There are 5 ways to turn a row about zero (a turn may also mirror it). The second row of each pair is the first, turned, with some noise. The first 35 pairs use one turn. New pairs use 2 turns, one after the other, and a turn may come again.
Known pairs, each followed by its turns in order:
[ 1.47  0.42 -3.16  1.15 -4.62  0.17]
[ 3.42  0.91 -1.29 -1.98 -0.40 -4.14] : J937

[ 0.45  0.21  2.45  0.62 -2.05 -1.26]
[ 2.57 -0.40  0.29  1.07 -2.05  1.08] : J937

[ 3.10  0.65 -2.30  5.34 -0.60  1.56]
[ 2.91  1.52 -5.93 -1.37 -0.64 -0.39] : J85

[ 0.91  0.52 -0.22 -5.49  0.62  2.06]
[ 1.21 -1.87  4.80 -2.04 -2.29  1.01] : J122

[-2.02  2.89  2.32  3.45  0.39 -2.85]
[ 5.12  0.82  2.20  0.45 -0.08  2.44] : J85

[-1.21 -0.19  6.30  1.37 -0.64 -0.58]
[-0.52 -4.36  1.58 -0.88  1.85 -4.02] : J34

[ 0.88  1.85 -1.09 -0.83 -0.55  0.90]
[ 1.88  1.20 -0.51  0.88 -1.19 -0.09] : J34

[-1.33 -1.49 -0.59 -3.41 -1.41  0.42]
[ 0.32 -1.53  3.90 -1.05  0.49  0.13] : J28

[-0.55  0.90 -2.13  0.84 -0.41  1.55]
[-0.19  1.60  0.55  1.44 -2.06  0.37] : J34

[-0.84 -0.59  0.58 -0.20 -1.29  2.56]
[-0.66 -1.25 -0.65  0.53 -2.49 -1.07] : J34

[ 0.43  1.37  3.30  0.72  0.19 -0.73]
[ 1.07 -1.47  1.08 -0.36  1.47 -2.61] : J34

[-1.66  1.62  1.22  2.35 -0.82  0.39]
[-0.30  0.82 -1.29  3.09  1.21  0.64] : J28

[ 0.05  2.69  2.94 -1.53 -0.38 -0.72]
[ 1.43 -2.77 -0.55  0.84 -1.42  2.15] : J122

[-0.40 -2.20  4.49 -0.13  3.73 -1.84]
[-2.07 -2.96  1.80  3.02 -0.89  3.68] : J937

[ 1.88  0.10 -1.96  0.84 -1.64 -1.22]
[-2.39 -0.62  0.24 -0.08  2.66 -0.44] : J122

[ 0.88 -0.33  2.97 -0.35  2.05  4.59]
[-0.52  1.89  0.56 -0.55 -5.08  1.62] : J122

[-3.26  1.01 -6.30 -4.67  0.81 -0.81]
[-5.36 -3.45  0.60 -1.51 -4.36  3.88] : J85

[ 5.21  5.96 -0.11  1.60  0.78 -0.31]
[-2.17  4.46 -2.98  1.64 -3.79 -3.99] : J28

[-1.96  0.61  5.25  0.11 -1.87  0.31]
[ 2.26  1.27  2.75  1.10 -2.91  3.44] : J937

[-1.56  1.61 -6.30  0.06  6.30 -1.01]
[ 0.53 -1.72  0.39 -1.88 -0.91 -8.79] : J122

[ 2.47  1.55 -5.49  5.41 -1.34  1.83]
[ 0.79 -1.69 -3.29 -6.46 -0.23 -3.72] : J937

[-0.21  1.61  2.03  0.74  4.14 -1.35]
[-2.67 -1.67 -1.41  0.58 -0.57  3.89] : J937

[ 0.20  2.17 -6.30  0.26  4.17  3.33]
[-5.44  3.39 -1.15 -4.65  2.67 -1.28] : J28

[ 2.54 -3.01 -0.08 -0.92  0.39 -1.25]
[ 1.33 -1.46 -0.24 -2.48 -2.71  0.66] : J28

[ 1.30 -6.30 -2.21  0.98 -0.16  4.84]
[-3.56 -1.98 -5.84 -0.24  4.09 -1.92] : J85

[ 1.21  1.89 -2.33  1.26 -0.44 -1.26]
[ 1.10  0.11 -1.35 -1.48 -2.91  0.35] : J85

[-6.30 -5.19 -1.83  0.56  3.21  1.48]
[-8.69  1.51 -0.83 -1.44 -1.27  0.69] : J34

[ 1.78  4.64 -1.48  0.71  4.93  3.51]
[-2.23  6.60 -2.05 -2.10  1.27 -2.09] : J28

[ 0.69 -1.09 -0.30  2.94  3.99  0.92]
[-3.01 -3.21  0.40 -2.09  0.07  0.79] : J937

[ 2.59  2.55 -3.05  1.75 -0.08  0.35]
[ 0.64  1.60 -2.93 -1.65 -3.15  0.22] : J85

[ 2.47 -0.54 -0.45 -2.06  2.48 -1.93]
[ 1.69  1.63 -1.23 -2.92  2.15  1.57] : J34

[-2.67  0.06 -0.59 -0.38  0.76 -2.91]
[ 0.62 -2.39  2.30 -0.75 -0.50  2.19] : J85

[ 3.37 -0.92 -0.07  4.43  0.74  0.33]
[-1.17  1.11 -4.11 -0.03 -2.74  2.33] : J28

[-2.26 -1.79  1.39 -0.20  6.30 -1.05]
[ 3.10  1.05 -3.10 -3.52 -3.24 -2.59] : J122

[ 0.02 -0.78 -0.70 -3.77  0.53 -4.24]
[ 2.62 -2.76  0.42 -3.38  2.79  0.13] : J122

New pairs. What belongs after each?
[ 2.79 -0.20  1.49 -0.44 -0.05  2.90]
[-0.73 -0.52 -2.04  0.60  1.94 -3.25] : J85 J28

[-0.02  6.22  0.16  0.44  3.15 -2.77]
[-0.88  1.81  5.54  2.42  0.08 -4.33] : J937 J122

[ 1.27 -0.23 -1.32 -0.88 -1.53 -1.28]
[-0.06 -0.83  0.57 -2.20  1.53 -0.37] : J34 J937

[-0.18  0.98 -0.11 -0.97 -2.18  0.63]
[ 1.11 -0.25 -0.05 -0.76 -2.12 -0.77] : J85 J937

[-0.72 -1.38  1.27 -1.71  2.01  1.94]
[0.07 1.54 1.02 1.17 2.61 1.52] : J937 J85

[ 0.04  0.67  3.34 -0.33 -0.64  0.54]
[-1.95  0.74  0.78  0.68 -2.07  1.78] : J937 J122

[ 0.90  1.56  1.54 -6.30 -4.64  1.96]
[-4.95 -4.49 -2.57  0.51 -4.46 -0.61] : J937 J122

[ 0.21  0.71 -0.20 -1.94  4.94  1.05]
[-2.42  1.94  2.68  1.90  0.22  2.74] : J85 J85

[ 1.22  3.71 -4.31  2.39 -0.86 -0.92]
[-0.93  2.10 -3.53  1.61  2.30 -4.14] : J937 J937

[-3.24  0.31  4.12  0.17 -3.86  0.46]
[ 2.50 -5.24 -0.47 -2.01  2.52 -0.30] : J34 J85

[ 0.78 -1.28  0.11  2.20 -0.80 -0.58]
[-0.90  2.57 -0.06  0.91 -0.40 -0.46] : J122 J34

[-0.52 -1.75 -3.44 -1.74 -1.13 -3.06]
[ 2.81  2.36 -0.13 -3.20  1.98  1.60] : J28 J122

[ 5.85 -0.56  0.05  0.39 -2.80 -1.15]
[-4.25  3.00  4.10 -0.51  0.14  0.94] : J122 J937

[ 1.89 -0.16 -2.68 -2.68 -1.19  0.42]
[ 0.44  0.14 -2.99 -1.84  0.13 -2.51] : J937 J28

[-0.72  0.92 -6.30 -2.64  3.89 -0.10]
[-0.77 -3.81  3.09  4.95 -2.15 -2.69] : J34 J122

[ 1.83  2.86  3.93  0.57 -0.72  1.95]
[ 3.65  3.23  0.19 -0.79 -2.61  1.14] : J85 J85

[ 2.32 -6.30  0.02  1.75 -0.40  1.04]
[ 5.47 -3.14 -1.52 -1.00 -1.56  2.09] : J937 J28

[ 1.84 -2.53 -6.30  0.47 -0.20 -2.33]
[-2.58  1.68 -0.28  0.62  5.41  3.98] : J937 J34

[ 1.44  4.16  0.45 -2.19  3.33 -0.65]
[ 0.42  2.84  0.72 -1.97  3.95  2.75] : J122 J122

[-6.24  2.09 -1.27  0.46  2.35  6.30]
[-3.12  3.59  3.25  1.24 -6.78 -3.21] : J85 J34

[-3.10  1.26  4.43 -0.54 -1.82 -0.55]
[ 3.66  2.72 -1.93 -2.08  2.01 -1.26] : J28 J85

[-0.03 -1.05 -2.91 -1.48  0.15 -3.24]
[-0.47  3.55  0.83 -0.50 -2.99 -1.11] : J34 J34

[ 0.59 -4.33  0.73 -6.30 -1.47 -0.93]
[-4.63  4.83  2.23  0.68  1.88 -2.83] : J122 J85

[-3.49 -1.23  0.74  0.18  5.22  3.01]
[2.52 1.17 2.75 1.80 5.25 1.59] : J937 J28

[-3.48 -5.41 -2.06 -0.05 -0.03  0.19]
[-5.05  0.45 -1.93  2.84 -2.80 -1.35] : J34 J34

[ 6.12  0.56  1.33 -1.16 -1.24 -3.23]
[ 2.34 -3.10 -0.60  2.37 -4.01 -4.02] : J28 J85

[-3.72 -0.73 -0.59  0.47 -0.92 -2.40]
[-3.79  1.71  2.04  0.40  0.11 -1.14] : J34 J34

[ 3.89 -6.30 -0.29  2.16  1.38  3.52]
[-3.13 -3.22 -1.82 -6.33  3.34  0.26] : J937 J34

[ 0.50 -0.79 -0.70  0.07 -1.19 -1.44]
[ 0.58  0.89 -0.42 -1.63  1.06 -0.44] : J122 J28

[ 0.66  1.27 -2.85  0.08  0.22  0.21]
[ 1.44 -1.62  2.00 -0.59  1.16  0.38] : J122 J85

[-1.36  0.64 -1.09 -0.02 -0.40  6.14]
[ 3.18 -3.89  0.84 -0.71 -3.22  1.57] : J937 J122

[ 0.30  0.24  0.38 -1.76  3.08  0.73]
[ 1.73  1.70 -2.51  0.97  1.16 -0.24] : J34 J34

[-1.93  1.15 -0.84  0.50  1.88  2.48]
[-0.82  0.83 -2.56  0.83 -0.43 -2.60] : J937 J34

[ 1.77 -0.03  3.50  0.42 -0.38 -0.77]
[ 2.89 -1.31 -1.22 -1.85  0.32 -1.08] : J28 J937

[ 2.96  1.81  1.59  6.30  3.70 -0.56]
[ 7.21  3.00  0.39  1.97 -1.69 -1.81] : J34 J28

[ 3.14 -0.10  3.47  0.52 -3.65  1.46]
[-2.26  2.10 -0.29 -3.50  2.15  3.16] : J34 J122

[-0.22 -3.51  0.75  2.03  6.30  0.08]
[ 2.30  3.63  1.60 -5.38  2.18 -2.03] : J85 J28

[ 4.58 -0.13  1.87 -0.96  3.51 -0.05]
[ 3.88  0.35 -4.18 -2.70  0.36  0.07] : J34 J34

[-2.17  0.92  5.35 -1.00 -0.73 -0.23]
[ 1.82 -4.87 -2.25 -2.28  0.15 -0.87] : J34 J28

[-0.30  0.10  4.00 -4.81 -1.38 -2.92]
[-0.58 -4.39  1.77 -0.90  3.94 -3.11] : J85 J34

[-1.14  1.04  0.04  1.34  4.19  1.94]
[-2.43  1.29 -3.01 -0.88  2.57  1.47] : J28 J937

[ 0.05  1.39  0.43 -1.93 -4.80 -1.20]
[-0.51  0.06  3.27 -1.26 -1.07  3.85] : J34 J34

[-4.89  0.28  1.51 -3.50  0.24 -0.10]
[-1.02 -4.17  0.12  1.24  0.90  4.09] : J28 J937

[ 0.46  6.30 -0.02 -5.78 -0.84 -1.11]
[ 2.20  0.82 -3.08 -6.14 -4.97 -0.36] : J34 J85

[ 3.41  3.01  1.27  1.38  4.96 -0.20]
[-3.56  0.93  3.56 -1.91  3.51 -2.49] : J937 J937

